The rows come from 5 hidden closed curves, with some noise, and rows from the same curve form a group. Each curve winds through 6 dimensions. The rows are also pushed far along 5 directions, which tell nothing about the answers.
(in the rows, 128 means zero)
Known rows, each followed by its group:
[143  90 141 139 140 106 142 115 112 145 120  81 171 170 155  97 144 125
 178]	Revuz
[133 136 133 131 144 117 151 145 134 138 122  94 128 173 135 126 123 131
 147]	Revuz
[143 203 126 148 152 149 181 156 124 155 135 142  91 133 107 131 141 103
 110]	ziv
[116  92 122 118 102 132  93 122 162 110 150 152 112  99 102 126 124 140
 121]	radom
[121  62 157 154 102 139 110  90  71 101 126 129 173 150  96  84 156  73
 154]	Revuz
[126 161 133 150 140 128 142 104 121 130 131 142 138 110 113 121 161 115
 141]	tev
[147  63 121 129 120 132 111 107 157 153 150 128 116 122 124 118 125 171
 148]	Revuz
[133 126  98 117 128 110 132 107 119 117 138 119 121 130 148 146 115 131
 113]	ziv
[148 226 116 124 171 110 195 172 170 173 123  79  74 163 170 185  90 189
 126]	meza
[ 94  74 110 109  91 115 125  79 115  67 160  95 162 166 156  91 120 109
 135]	ziv
[157 122 168 172 168 127 118 111  85 155 133 132 145 172  42  92 133  91
 150]	Revuz
[142 142 138 137 155 106 132 106 126 161 144 128 138 120 142 120 150 130
 137]	ziv
[143  69 121 129 112 125 107  96 147 130 145 105 130 129 149 125 113 152
 134]	tev
[121 189 132 122 121 141 159 144 103 116 121 163 125  94 113 117 132 104
 117]	Revuz
[102 132 137 120 145  91  96 135 154 136 119 110 177 114 167 112 165 131
 158]	meza
[126 170  94  97 109 120 158 144 158  94 138 125  77 120 141 181  74 155
  92]	Revuz
[133 145 108 104 126 120 136 128 167 123 147 141  87 100 136 170  99 158
  93]	meza
[101 114 121 128 117 125 117 106 154 110 141 114 140 121 149 123 146 142
 138]	ziv
[152 144 136 129 152  96 119 112 177 139 149 111 103 130 131 174 109 169
 126]	Revuz
[125 126 141 128 145 112 145 121 155 124 132  93 135 143 161 144 137 137
 128]	meza
[129 172 120 134 132 128 155 123 103 137 123 136 122 107 145 141 145 118
 120]	tev
[139 108 123 139  79 196 123 146  89 114 109 187  97 105  93 126 128  92
 101]	radom
[147 142 141 153 176 103 131 108 108 163 148 102 139 183 109 106 134 113
 139]	radom
[111 102 121 110  70 162 149 159 111  83 109 134 140 135 126  96 122  84
 136]	radom
[163 166 157 150 131 153 127 159 118 161  95 177 115  88  73 138 139 117
 142]	ziv
[142 134 126 124 131 130 109 152 163 156 131 150 109 105 107 132 123 149
 136]	meza
[128 176 135 140 143 138 137 155  99 134 116 156 121 135  85 125 137  83
 116]	tev
[ 97 142 118 100 103 130 136 154 142  91 123 116 131 140 155 129 120 107
 116]	radom
[143 132 110 134 100 159 152 137  90 124 122 143  95 123 116 143 107 119
 105]	tev
[100 107 124 139 113 145 101 100 116  99 138 140 139 122 101 117 136 121
 123]	tev
[128 112 133 137 118 136 130 114 141 132 136 131 142 104 143 110 161 118
 145]	ziv
[125 138 118 141 150 144 142 145  90 141 122 123 125 180 109 110 123 109
 112]	radom
[130 122 151 131 139 110  64 144 152 154 103 157 127  80 114 158 152 153
 141]	ziv
[108 111 130 107 129  95 103 121 158 111 131 114 150 118 152 135 133 136
 136]	Revuz
[133 146 144 134 169  98 152 123 153 139 139  83 138 160 161 139 137 131
 130]	meza
[143 111 107 138 133 106 149  45  97  90 181  90 118 195 101 125  65 131
 107]	Revuz
[131 189 147 139 161 124 136 176 114 158 102 132 124 128 124 142 132 110
 112]	tev
[105  97 130 116  73 134 116 115 147  82 128 118 149 110 152 113 140 113
 147]	radom
[150 126 119 129 104 143 149 126 104 130 126 138 118 120 130 130 120 111
 123]	tev
[140 124 159 148 150 114 103 103 119 156 119 128 182  97 123  92 157 127
 164]	tev
[118 180 116 139 155 110 174 110  98 112 144 100 136 183 125 116 125 101
 122]	tev
[130 193 145 142 141 129 141 150 125 141 103 145 132 101 100 132 140 127
 142]	ziv
[142 124 115 119 126 128 139 144 140 136 151 134  92 151 106 127  99 129
 115]	radom
[116 153 121 130 123 146 129 137 129 127 123 149  99 100 109 155 119 159
 112]	meza
[137 142 101 141 153 111 132  92 145 142 167 110  93 163 107 147 107 162
 127]	tev
[145  61 153 154 120 169  93 122 115 134 129 159 156 134  54  63 139 106
 148]	radom
[150 158 112 136 146 125 155  84 120 118 175 127 110 159  75 115  74 135
  97]	tev
[133  95 114 123 124 126 101 118 178 116 146 124 104 136 115 150 107 153
 121]	ziv
[117 146 125 116 113 112 139 113 143  90 138 113 128 134 138 144 106 131
 121]	Revuz
[127 101 128 116  98 140  82 146 164 135 111 162 115  62 170 163 161 132
 115]	radom
[159 165 140 144 157 136 120 166 149 182 127 168 106 106  82 122 142 112
 128]	meza
[129 175 130 139 158 141 130 176 120 167 105 141 107 132 125 141 140 124
 111]	radom
[159  75 128 130 138 131 104  92 159 133 165 138  95 130  78 144  92 169
 114]	meza
[103 162 135 137 105 168 152 154  87 102  96 165 118  99  93 130 131 112
 119]	meza
[143 132 145 130 119 129 103 142 202 153 122 151 112  51 148 166 157 163
 145]	tev
[126 110 124 134 112 149 126 145 156 138 123 120 104 119 153 145 142 145
 134]	meza
[119  92 152 154 147 117  87  97 128 145 126 111 173 131 113  97 160 141
 175]	tev
[134 160  98  96 107 124 165 131 157 102 148 128  82 123 144 164  82 144
  97]	Revuz
[127  77 133 120  91 131  78 127 131 121 102 170 147  56 143 139 170 119
 141]	ziv
[ 92 117 144 122  97 147 105 171 151 106  98 142 144  93 150 129 180  94
 134]	meza
[122 111 123 115  73 174 135 168 143 103 118 155  95 106 108 125 116 122
 125]	radom
[138  94 124 137 136 108 112  71 144 126 182 102 128 166 105 106 105 142
 131]	radom
[119 132 151 131 108 133 156 134  89  92 110 127 191 145 123  68 159  44
 159]	ziv
[111 158 141 127  76 155 146 147 118  89 114 155 136 102 111 112 136  86
 138]	radom
[ 93 149 135  96  74 120 131 161 123  94  89 124 140  91 200 153 142 131
 151]	ziv
[108 127 137 151 156 122 123 111 118 135 136 105 157 164 116  99 148 124
 140]	meza
[131 119 126 136 114 140 145 121 115 122 147 142 126 135 116 104 143  87
 122]	ziv
[160  40 163 162 141 133  70  83 137 149 149 141 148 139  43  86 129 136
 165]	Revuz
[128 110 145 135 134 140  99 150 124 147 115 164 137 110  73 103 145 119
 144]	Revuz
[132  99 122 119 119 125 115 103 134 108 152 143 126 121 103 123 114 125
 114]	meza

New rows. What belongs after each?
[140 136 144 139 132 126 124 133  96 148 117 154 138 110 118 118 157  99
 140]	ziv
[ 97 164 131 101  98 133 108 184 164 119  90 165 131  50 165 152 163 126
 131]	meza
[146 150 116 123 147 114 132 120 157 147 152 138 114 111 133 143 136 130
 112]	ziv
[144 184  99 115  76 175 204 156  83  97 128 166  58 121 116 157  92  93
  83]	Revuz
[137 152 127 140 144 119 149 127 113 145 110 117 148 125 142 128 148 119
 146]	ziv
[161 202 147 161 236  71 101 122 196 220 159 114 111 143  81 147 126 188
 143]	tev
[146  39 117 129 119 117  64  92 161 151 150 135  99 102 123 162 123 186
 127]	Revuz
[140  97 163 149 112 136 110 119 104 149 108 152 166  90 127  93 181 104
 173]	ziv
[108 158 156 145 157 120 102 158 121 155  93 127 151 113 131 130 164 123
 144]	tev
[130 198 149 130 147 112 148 140  91 137 111 142 145 123 113 120 132 105
 138]	ziv
[126 127 110 131 142 121 120 107 169 139 178 122  84 135 130 142 120 163
 105]	ziv
[129 133 134 143 144 123 117 136 105 152 114 125 139 134 123 122 144 120
 142]	tev
[106  97 127 144 134 122 128  90  86 103 139  83 173 189 131  85 129 103
 133]	tev
[141 108 132 128 115 140 141 127 131 127 125 118 121 128 123 129 114 151
 143]	meza
[135 114 139 133 117 143 131 128 126 116 131 151 126 115 107 122 139  99
 117]	meza
[130 122 107 119 107 143 151 121 130 112 154 135 104 137 137 128 124 106
 108]	ziv
[159 159 151 154 161 124 138 126 150 167 135 135 127 124  99 124 156 123
 153]	tev
[137 116 137 147 137 128 126 116 155 149 132 109 129 133 137 134 141 150
 144]	tev
[148 178 125 138 131 181 143 186 122 157 105 181  74 116  84 150 115 118
  88]	radom
[133 161 125 129 158 100 135 127 106 146 120 124 135 137 135 138 133 122
 130]	ziv
[129  92 117 128 114 134 116  98 118 109 147 152 137 122 106 107 135  94
 117]	ziv
[148 162 127 128 125 148 171 128 101 110 139 158  97 139  63 130  84 106
  96]	meza
[145 146 139 127 134 131 106 137 179 145 147 169 107  77  90 135 124 146
 121]	radom
[182 106 143 158 182  95 146  78 105 168 158  76 142 210  97  99 101 136
 157]	Revuz
[144 131 135 137 141 126 125 127 116 138 136 150 134 125  98 103 138  93
 120]	meza
[131 124  99 124 143 107 142  88  82 114 148 100 131 180 124 122  94 122
 114]	ziv
[113 170 146 130 141 103 134 147 156 132 119  93 145 143 175 139 152 119
 145]	radom
[144 204 121 129 147 146 146 149 115 142 129 172  92 109  97 146 111 114
  81]	radom
[106  84 106 108  66 175 123 150 116  67 121 148 113 142 118 121 110  90
 101]	radom
[111 156  85 117 130 132 154 128 175 124 154 111  81 126 177 173 126 163
  98]	ziv
[124 159 111 119  92 142 173 114 120  78 151 118 109 154 120 122  88 110
 114]	radom
[116 141 110 128 122 131 116 133 101 121 124 146 116 130 102 137 119 116
 112]	tev
[116  98 120 131 108 152 123 155 126 136 113 124 111 135 147 138 141 137
 131]	radom
[137 134 109 124  97 158 131 124 125  93 148 157  92 137 102 138  97 101
  89]	radom
[127 160 165 150 152 128 111 137 115 160 100 143 173  99 123 103 179 108
 157]	radom
[ 99 103 160 129  95 129  75 146 167 116 102 137 156  84 157 134 183 114
 157]	radom
[124 128  97 109 129  94 119  88 167 117 160 107 123 121 165 151 113 163
 120]	tev
[125 135 126 138 133 116 138 115 119 121 143  99 127 170 131 122 125 112
 130]	radom
[144 133 128 130 153 135  85 134 204 159 157 158  79 103  81 151 109 178
 107]	radom
[101 161 118 111  74 145 170 150  90  99 102 133 127 104 184 140 145 108
 130]	ziv
[124 128 121 140  99 155 143 104 133 111 138 153 108 100 120 137 148 122
 122]	tev
[120  99 118 123 117 106 104 113 123 134 114 104 157 110 176 128 137 151
 156]	tev
[118 122  87 112  97 151 149 151 130 109 140 119  63 160 140 160  88 148
  93]	radom
[119  81 137 135 150 105 105 106 139 128 144 104 143 156 135 124 142 125
 131]	meza
[144 119 115 137 109 142 166 117  98 114 131 100 104 174 126 138  98 128
 130]	Revuz
[128 125 126 122 119 123 111 122 146 111 123 136 134 114 113 139 115 139
 131]	ziv
[141 110 151 140 119 132 121 120 122 139 131 124 132 135 115 112 130 135
 158]	ziv
[130 139 111 130  94 153 140 127  94 118 116 163 108  96 108 139 131 112
 124]	tev
[122 134 127 151 119 146 150  94 108 115 133 128 134 130 111 112 144 122
 141]	tev
[118 153 123 110  84 136 148 128 116  93 134 144 115 112 130 131 100 125
 121]	ziv
[133 137 103 137 150 120 132  97 119 126 148 125 120 145 108 130 117 132
 108]	ziv
[108  52  96 102 103 120  92  92 158  85 171 106 120 162 138 122  97 140
 106]	radom
[107  59 128 121  82 132  99 108 113  81 121 109 172 140 126  91 117 110
 150]	tev
[127 126 139 133 146  97 118 101 127 136 136 118 151 126 140 127 143 131
 140]	Revuz
[100 116 118 117 120 126 115 128 124 123 125 120 141 115 157 119 142 138
 135]	radom
[ 99 176 126 125 151  89 137 116 162 125 127  95 152 120 179 141 152 146
 146]	tev
[109 140 122 109  94 137 154 153 128 116 116 128 131 107 183 126 150 114
 137]	Revuz
[121  99 148 135 126 137 122 122 111 102 127 135 147 150  80 102 129  95
 128]	meza
[151 145 135 138 139 148 126 127  93 127 145 177 122 137  48  96 112  73
  98]	radom
[ 84  94 151 145 103 153 107 131  99  92 102 137 188 128 106  73 183  65
 161]	ziv
[118 146 147 133 119 120 139 122 124 108 128 107 167 141 131  97 142  98
 157]	radom
[ 81 181 137 122 129 113 153 162 134 101  94  96 163 140 183 138 166 100
 150]	tev
[132 226 112 117 142 112 189 140 105 135 132 120  92 143 156 159  97 140
 107]	ziv
[105  74 104 123 119 121 101  80 141  86 160 102 141 164 118 113 109 135
 125]	ziv
[135 142 112 138 135 138 160 121 133 138 152 117 105 149 137 129 136 120
 118]	ziv
[135 137 162 133 116 119 128 147 156 139 115 134 162  92 135 101 165 110
 175]	radom
[126  78 123 150 122 142  66 101 156 138 146 151 105 104  80 139 130 163
 129]	tev
[118 178 106 105 132  95 153 121 129 119 139 106 109 133 176 164 100 156
 113]	ziv
[130 127 128 129 141 117 110 128 152 137 130 147 142  97 131 131 161 110
 125]	ziv
[111 161 121 131 131 136 109 138 139 125 129 154  99 103  98 152 115 145
 102]	tev
[101 118 102 123  58 179 130 136 113  77 122 151  85 112 123 148 114 122
  98]	radom
[100 185 130 127 110 130 172 157 133 111  94  98 144 119 188 142 166 117
 160]	tev
[120 113 111 114 107 112 131 102 140 117 146  93 109 146 170 153  98 179
 137]	ziv
[167 152 124 125 131 137 153 147 135 149 127 151  75 114  96 161  90 156
 112]	meza
[137 147 139 135 158  94 136 115 145 152 136  87 122 150 171 159 136 152
 137]	Revuz
[132 139 131 129  82 151 136 110  95  83 123 171 104  92  87 151 107 104
 105]	Revuz
